The rows are grouped in 2 ways, from coarse to fine. Each group lies inside one group of the grouping before and may be the whole of it. The rows also spread widely along 5 directions, which tell nothing about the answers.
In the rows, zero is written as 128.
Some rows, each with its group in each grouping after it:
[132 190 147 156 125 142  53  88 168 114 163 136 127 142 146  99 149  93]
k_326 k_948
[133 144  99 153 110 143 165 124  80 112 121 122 149 118 129 133 118 162]
k_853 k_849
[167 113 134  96 142 114 119 117 123 156 142 156  84 135  91 139  95 140]
k_326 k_745
[127 157 124 117 132 140  91 124 159 130 154 137 116 157 108 124 128 100]
k_823 k_389
[160  94 110  62 143 140 187  91  89 125 114 151 135 133  61 123  96 191]
k_133 k_447
[103 174 122 196 125 142 101 113 142 126 164 113 168 145 186  85 169  78]
k_823 k_920
[141 156 130 122 145 129 110  94 167 117 148 127 156 154 141 115 151  80]
k_823 k_456
[131 166 125 122 118 154 156 101 133 118 124 104 132 154 113 121 115 133]
k_326 k_171
[143 139 110 161 112 164 192  62  42  94 143 119 213  88 123  78 143 209]
k_133 k_484
[117 167 125 179 106 137  87  76 107 104 187 131 161 106 112  76 168 124]
k_823 k_9
[157 120 104 173 172 137 212  93  72 107 135 116 200  88 160  95 160 154]
k_334 k_423
[124 143 129 112 142 145 118 137 146 151 108 160 114 169 132 140 128 117]
k_133 k_657
[160 125 126  77 132 139  91  94 130 122 150 173 114 135  78 118 116 167]
k_133 k_448
[154 133 119  92 143 126 114 104 120 109 179 151 127  81  66  92 145 161]
k_334 k_710
[129 142 126 179 147 133 141 132 151 159 112 121 116 177 201 131 125  81]
k_326 k_873
[135 101 117  54 147 125 158 196 125 156  86 144  68 192  83 203  46 109]
k_853 k_499
[132 161 131 148 121 146  94 124 138 114 168 137 141  98 108  93 158 124]
k_334 k_148
[143 133 119 133 127 132 155 117  97 111 125 129 149 123 130 127 115 144]
k_853 k_499
[135 147 128 116 125 134 116 122 128 111 131 135 128 133 116 132 116 124]
k_853 k_499
[144 152 129 108 144 152 113  91 152 114 137 142 151 144 138 111 134 132]
k_133 k_448
[139 131 113 153 153 125 151 111 111 136 148 136 150 144 147 120 133  99]
k_823 k_9
[108 151 102 185 118 163 159 124  89 126 132 108 161 147 143 119 137 130]
k_823 k_389
[177 130 125  94 150 130 125  59 132 116 151 174 158 102 110  92 146 168]
k_133 k_657
[169 132 138  92 155 114  94 110 160 148 144 163  78 161 102 142  98 105]
k_326 k_948
[105 186 136  92 129 173  72 132 193 125 120 127 117 192 137 133 124  89]
k_133 k_448
[139 100  97 134 148 129 199 133  69 140 120 130 139 155 106 147 104 135]
k_823 k_9
[176 118 117  79 173 134 176  90 131 125 114 161 155 136 128 127 119 155]
k_133 k_657
[117 166 156 181 115 139  56 112 135 134 167 169 129 126 157  83 156 118]
k_133 k_484

New rows, each followed by its group in each grouping:
[148 165 142 150 125 134  64 100 157 109 189 153 144  80 117  75 173 119]
k_334 k_148
[166 124 131 144 132 111 118  85 123 138 151 146 119 128 124 101 127 142]
k_326 k_873
[110 135 107 119 154 154 168 182 114 136 120 118 115 150 114 141 116 122]
k_334 k_710
[154 145 128  87 116 114  67 113 146 124 160 168  92 113  82 124 113 138]
k_853 k_849
[ 84 154 112 181 100 175 129 136  85 138 110 136 140 144 135 122 146 158]
k_133 k_657
[139 163 123  91 177 148 148 117 165 101 136 102 158 138 131 114 148  98]
k_334 k_423
[124 138 130 190 122 132 127 137 101 134 123 142 135 129 171 130 126 115]
k_853 k_499
[131 148 111  96 129 163 197 118 106 118 101  79 143 154 102 144  94 148]
k_326 k_745
[129 150 133  99 135 150 126 123 137 128 131 141 132 153 118 121 114 128]
k_133 k_484
[119 127 109 159 120 126 109 132 102 148 162 138 121 141 113 110 128 118]
k_823 k_920
[114 194 131 120  86 161  86  79 128 102 156  93 138 116  75  94 138 146]
k_326 k_745
[153 140 120 201 134 132 124  74 102 120 172 149 171 105 158  83 167 136]
k_823 k_389
[160 119 132  69 164 118 138 149 159 133 107 147 105 166 128 168  84  94]
k_853 k_499
[113 167 119 117 131 154 110 134 136 108 158 116 131 119  94 102 148 126]
k_334 k_710
[152 117 137  88 160 125 141 109 149 142 119 168 118 159 123 120 109 126]
k_133 k_447
[129 181 109 106 105 158 135  49 102  67 171  85 199 104  59  78 161 149]
k_823 k_9
[174 136 125 119 155 120 112  68 148 115 173 159 151 117 123  96 142 126]
k_823 k_389
[124 120 117 146 151 132 135 165 110 144 143 149 105 128 124 122 130 124]
k_334 k_710
[108 175 130 114 110 170  80 117 150 117 138 130 133 160 117 115 135 128]
k_133 k_448
[107 183 134 140 119 170 114 114 138 111 134 114 158 153 145 103 137 120]
k_133 k_484
[144 143 123 115 141 121 112 150 157 142 122 152  96 156 149 154 105  99]
k_853 k_849
[119 150 112 183 129 152 144 112 106 125 142 125 160 143 157 111 145 121]
k_823 k_389
[137 107 122 131 154 136 173 120 112 148 101 157 134 162 147 126 109 138]
k_133 k_447
[156 156 125  70 149 145 172 102 163 119 115 102 122 169 103 141  94 119]
k_326 k_171
[147 154 134 121 140 137 126 111 146 135 133 120 122 145 136 126 115 109]
k_326 k_745
[137 146 126 119 154 132 112 129 142 121 163 143 125 110 115 100 147 121]
k_334 k_710
[192 104 137  82 175 104 118  89 144 146 142 211 114 121 118 117 123 150]
k_133 k_657
[139 157 136  94 124 153  73  95 150 117 150 154 130 142 102 106 132 146]
k_133 k_448
[ 95 165 122 174 117 165 129 165 127 127 134 110 141 132 139 119 148 110]
k_334 k_148
[177 138 124 169 160 118 123  50 128 110 178 154 184  98 171  72 164 123]
k_823 k_389
[156 117 121 139 150 124 177 125 105 123 111 136 148 136 161 140 105 127]
k_853 k_499
